Each new row is followed by what is left after taking away its nearest point in the smallest flat space through zero that holds the last named rows.
(in the rows, 128 means zero)

Z482 (6 x 9)
[[175 133  77 149 166 117 162 180 128]
 [120 116 135 102 113  97 104 163 135]
 [156  98 158  79  82 108 130 130  98]
 [129 127 131 136 121 112 133 155 200]
 [147 162 109 158 147 146  94 118  69]
 [134 149 146 113 106 140 157  96 133]]
New rows:
[178  97 126 122 144 117 109 158  85]	[133 129 139 121 142 130 125 128 130]
[130 127 127 102 135 133 134 126 115]	[133 128 128 118 136 135 123 127 132]
[136 140 137 133 129 136  75 107 136]	[137 127 123 113 140 129 119 119 135]
[ 80 132 102 147 147 101 135 163 139]	[119 128 128 146 114 115 137 130 121]
[102 139 108 136 147  80 133 126 147]	[129 128 122 139 130  90 130 106 127]

Z167 (6 x 9)
[[ 95  82  93 125 162  92 143 101  94]
 [115 156 159 128 118  89 176  83 119]
 [ 84  92 152 124  92 136 133 102 158]
 [ 88 162 143 114 189 171 120 162  82]
 [153  75 138 131 145 127 148 106 123]
 [158 111 106  94 163 151 139 103 125]]
New rows:
[126 125 123 123 104 176 119  68 126]	[131 134 121 153 113 151 112  97 101]
[123 131 123 141 127 102  99 142 117]	[130 128 136 123 131 121 112 122 126]
[124 159 126  62 163 124 120 187 195]	[122 121 145  90 162  86 143 172 180]

Z321 (6 x 9)
[[ 95 132 137 151 112  84 110 128 114]
 [176 147 116 163 145 120 122 160 107]
 [131 125 111 142 136  98 114 105 148]
 [151 120 138 162 149 126 122 132 133]
 [126 162 186 156 129 137 163 152 172]
 [131 148 152 122 110 109 202 131 167]]
New rows:
[124 109 154 152 149 155 129 106 121]	[125 139 127 135 132 134 135 112 118]
[102 130  68 128 128 149  61 137  69]	[115 129 112 143 130 138 138 129 128]
[184 143 130 123 147 114  92 118  61]	[150 147 161 108 135 117 120  98 109]
[139 195  63  95 114 106 138 130 166]	[122 126 121 132 130 130 131 133 130]

Z74 (6 x 9)
[[106 166 137 152  97 144 141 128 126]
 [149  94  83 125 184 112 125 147 130]
 [108 158  91 198 116 146 162 165 104]
 [173 199 140 172 165 143 146 163  89]
 [110 113  41 126 134  93 105 147 116]
 [143 111  78 156 155 130 140 160  88]]
New rows:
[ 96 128 152 141  92  97 111 128 159]	[120 127 132 131 134 128 122 127 124]
[130 133  90 168 118 137 116 103 156]	[153 125 116 154 119 137 109  98 138]
[125 142 148 122 100 136 139 117 132]	[134 129 125 124 123 126 136 129 130]

Z122 (6 x 9)
[[ 78 126 110 148 137 144 118 108  79]
 [ 99 134 134 112 132 167 133 160 141]
 [ 78 186 106  45 100 155  96 176 130]
 [154 128 135  67 131 116  92 139  91]
 [129 159 131 134  98 148 106 127 127]
 [109 177 124 119  97 125 100 102 125]]
New rows:
[161 108 126 101  71 127  80 156 148]	[113  91 130 125 104 125 104 123 144]
[130  87 108 103  96  98 157 122 175]	[120  92 127 113  93 136 129 111 135]
[ 81 115 158 151 125 147 130 128 149]	[115 112 140 132 114 116 116 135 132]

Z894 (6 x 9)
[[ 84 136 158  88 113 164 112 166 144]
 [114 133 136 117 136 170  85 171  80]
 [130 116 102 121 133 140  76 116 142]
 [127 115 111  90 138 149  78 107 119]
 [127  73 167  84 137 131 124 155 106]
 [113 108 172 103 138 218 119 145 134]]
New rows:
[127 128 122 139  91 105 106 130 142]	[134 126 137 132 101 130 122 121 122]
[ 96 112 114 141 116 154 117  95 134]	[ 97 109 123 142 114 130 131 113 115]
[146 131 117  82  99 109 168 118 121]	[150 126 110 116 104 138 137 141 129]

Z11 (6 x 9)
[[104 147 177 113 139 142 129 154 109]
 [150 131 127 126  97 177 114 109 156]
 [ 66 135 141 143 130  98  91 126 110]
 [115 172  63 142 126 144 112 111 170]
 [ 98  96 157 109  94 155 108 131 114]
 [185 167 128  84 154 169 140 129 122]]
New rows:
[130  70 109 153 142 167 111 111 178]	[122  97 130 136 179 150 112 127 147]
[170  97 147 154 115 107 152 128 155]	[130 128 130 121 127 121 124 132 137]
[134 168 138 140 123 119 116 165 175]	[140 130 129 114 117 109 107 156 146]

Z668 (6 x 9)
[[131 107 140 159 100 126  92 125 110]
 [132 143 167 137 147 120 146  98 117]
 [111 136 131  68 192 111  83 145 159]
 [154  95 101 143 151 134 114 137 114]
 [151 117 150 142  78 100  93 125 187]
 [126  96 153 115 138 131 109 103 125]]
New rows:
[158 195  81 123 106  61 163 126 135]	[139 134 101 104 113  82 124  99 103]
[126 164 134 127 126 139 135 124 127]	[136 137 127 126 127 143 121 123 129]
[127  87 130 195 118 106 151 145  94]	[103 103 137 140 135 100 147 149 131]
[120 119 112 162 130 117 122 167 176]	[101 113 135 152 141 131 138 140 146]
[109 138 123 133 143 131 121  92 117]	[119 135 109 136 131 128 120 103 134]
[102 136  99 128 132 113 135 128 125]	[113 124 114 135 130 109 130 114 130]

Z231 (6 x 9)
[[159 131 128 124 200 104 136 118 165]
 [206 109 189 208 152 131 146  90 135]
 [156 156 152 175 149 161 148 113 125]
 [116 138 152 147 142 172 185 117 135]
 [116  96  92 153 139 145 182 144 134]
 [146 122  53 164 184 142 222 133 130]]
New rows:
[145 122  76 116  81 142  81 106 114]	[139 117 108 117 120 158 114  97 147]
[116  87 106 110 102 188 165 141 102]	[151 109 125 104 136 161 120 130 117]
[103 157 133 139 118 149 130 131  92]	[117 126 134 133 138 120 128 129 113]
[145 138 126  93  96  88  93 144 130]	[140 137 131 125 116 124 137 146 140]
[135 185 152 145  80 154 113 119 174]	[140 148 115 134  92 123 136 123 181]

Z27 (6 x 9)
[[131 132 133 122  87  81 139  81 113]
 [131  97 111 153 125  59 102 150 129]
 [177 143 158 176 127 103 182  45 133]
 [175  82 134 169 170 136  95  84 115]
 [145  95 118 115 111  92  96 135 131]
 [172 151 122 161 122  71 108 124 125]]
New rows:
[ 61  94 129 146  67 158 118 125 139]	[117 124 132 169  80 153 107 127 150]
[ 94 161 114 121 152 163 146 166 130]	[130 129 118 123 134 126 132 126 127]
[146 129 130 143 140 135 123 126  78]	[141 121 132 126 125 129 143 143 101]
[125 107  91 144 169 105 120  93  89]	[135 129  96 110 149 120 143 122 122]
[104 124 132 129 139 127 124 182 131]	[129 127 144 128 128 126 128 134 121]

Z343 (6 x 9)
[[126 175 113  91 120 120  78 169 117]
 [124  89 119  72 136  99 116 197 120]
 [120 146  64  43 193  84 102 169 122]
 [127 146 107 118 138  83 110 177  48]
 [143  75  90 109 109 154  95 180  90]
 [115  77 139 147 154  80  90 143  71]]
New rows:
[131 158 152 140 148 116  93 103 127]	[143 129 137 125 135 132 127 128 125]
[123  65 124 131 181 141 123 165 118]	[124 134 139 142 158 150 130 151 129]
[151 145 159 131 129 150 119 119 132]	[151 130 146 120 144 139 127 128 121]

Z893 (6 x 9)
[[116 147 170 122 185 114 114  96 129]
 [208  86  91 146 140 146 104  81 123]
 [130 102 151 100 179  91 152  92 115]
 [177 106  70 158 159  70  60 101 117]
 [143 123 155 102 193  82  61  92  81]
 [154  85  82 141 171 111  96  74 128]]
New rows:
[134  98 143 150 164 144 154 124 160]	[129 105 139 140 142 133 123 152 134]
[ 85 113 136 118 157 115  82 159 117]	[130 108 137 134 143 133 122 153 137]
[132 106  87 152 101 121 116 172 135]	[129 114 134 135 138 132 125 145 132]
[ 82 135 164 145 165  98 141 150 160]	[128 105 141 139 136 130 122 147 136]
[168 149 114 162 151 101  97 120  91]	[125 138 120 144 135 133 140 126 101]

Z359 (6 x 9)
[[146  56 145  97  75  88 177 119  89]
 [ 75 132 140 110 142 146 105 156 139]
 [111  83  86 155  90 173 153  73  86]
 [131 150 146 155  97 164 161 151 131]
 [117 120 165 143 154 193 151 128 171]
 [158 126 113 109 117 147  98 122  88]]
New rows:
[145 164  91 160 128  92 157 138 144]	[132 125 110 121 135 132 139 141 130]
[169  79 128 130 143 123  88  59  78]	[123 126 157 151 129 121 112 118 112]
[ 97 143 147 149  86 132 146 117 112]	[121 139 151 130 121 124 120 107 122]
[109 121 147 152  99 172 117  90 125]	[123 133 154 136 109 123 107 106 133]
[ 87 133 104  84  82 185 151  89 135]	[125 157 114  78 104 136 143  99 156]

Z539 (6 x 9)
[[ 96  82 129 101 121 167 127  88 122]
 [114  99 146  91 160 136  98 104 125]
 [146  83  91  48  91  93 141 116  78]
 [171 109 132 128 152  89 163  61  77]
 [115  98  88  97 139 115 100  90 129]
 [165  73 126 127 111 111 136  77 114]]
New rows:
[127 103  90 125 161 179  97  76 123]	[157 132 110 128 138 161 117 134 113]
[157 126 179 153  95 167  95 119 155]	[141 153 132 121 111 140 109 110 122]
[136 124 167 122 123 137 135  92  85]	[127 141 134 131 113 129 110 118 115]
[138  82  80 127 160 104 105 117 131]	[129 105 115 138 148 133 137 148 121]
[166  93 111 132  97 112 117 104 155]	[134 135 129 120 127 131 132 123 137]
[ 77  92 152 138 166 186 140 130  97]	[122 101 116 148 146 129 128 152 107]

Z621 (6 x 9)
[[ 96 161 112  60 123 117 146 202  77]
 [ 74 156  95 144 138 127 117  82 155]
 [100 123  75  69 134 102 109 132 110]
 [ 86 144  90 124 161  64 103 135 142]
 [101 152 101  96 136 131 139 160 150]
 [151 105 107 114 156 144 101 141 161]]
New rows:
[126 117 141 158 119 148 123 107 118]	[121 119 126 133 124 130 128 133 128]
[110 138  86 101 158 112 158 121 135]	[137 129 119 128 156 129 154 119 118]
[ 82 159  99 120  91 124 129 128 136]	[127 129 122 136 104 128 111 138 132]
[177 148 134 132 170 135 126 175 111]	[152 148 113 128 142 125 141 119 120]
[ 83 160 136 125 118 146 106 147  81]	[120 124 133 129 113 128 115 134 133]

Z332 (6 x 9)
[[165 156 155 113  54 133 145  45 105]
 [130 128 109  86  89  89 156 118 131]
 [195 175  94  78 125 159 161 149 134]
 [170 177  91  83  79  71 127 127 151]
 [108 185 120 120 151 160 126  88 137]
 [ 76 173 118 173 115 165 179 103 150]]
New rows:
[108  84 144  86 136  96 100 186 156]	[118 130 156 110 113 141 120 142 154]
[120 139 122 176 104 138 146 143 146]	[127 126 125 127 126 131 126 128 129]
[116 146 127  92 125 102 155  98 120]	[131 135 137 131 138 117 138 129 121]
[172  99 143 135 139 122 134 124 124]	[141 122 128 136 145 117 140 114 139]
[134 142 114  92  89 156 145 124 114]	[115 129 121 121 109 143 112 139 120]
[130 130  90  88 116 114 102 181 110]	[111 135 115 122 106 143 110 144 101]
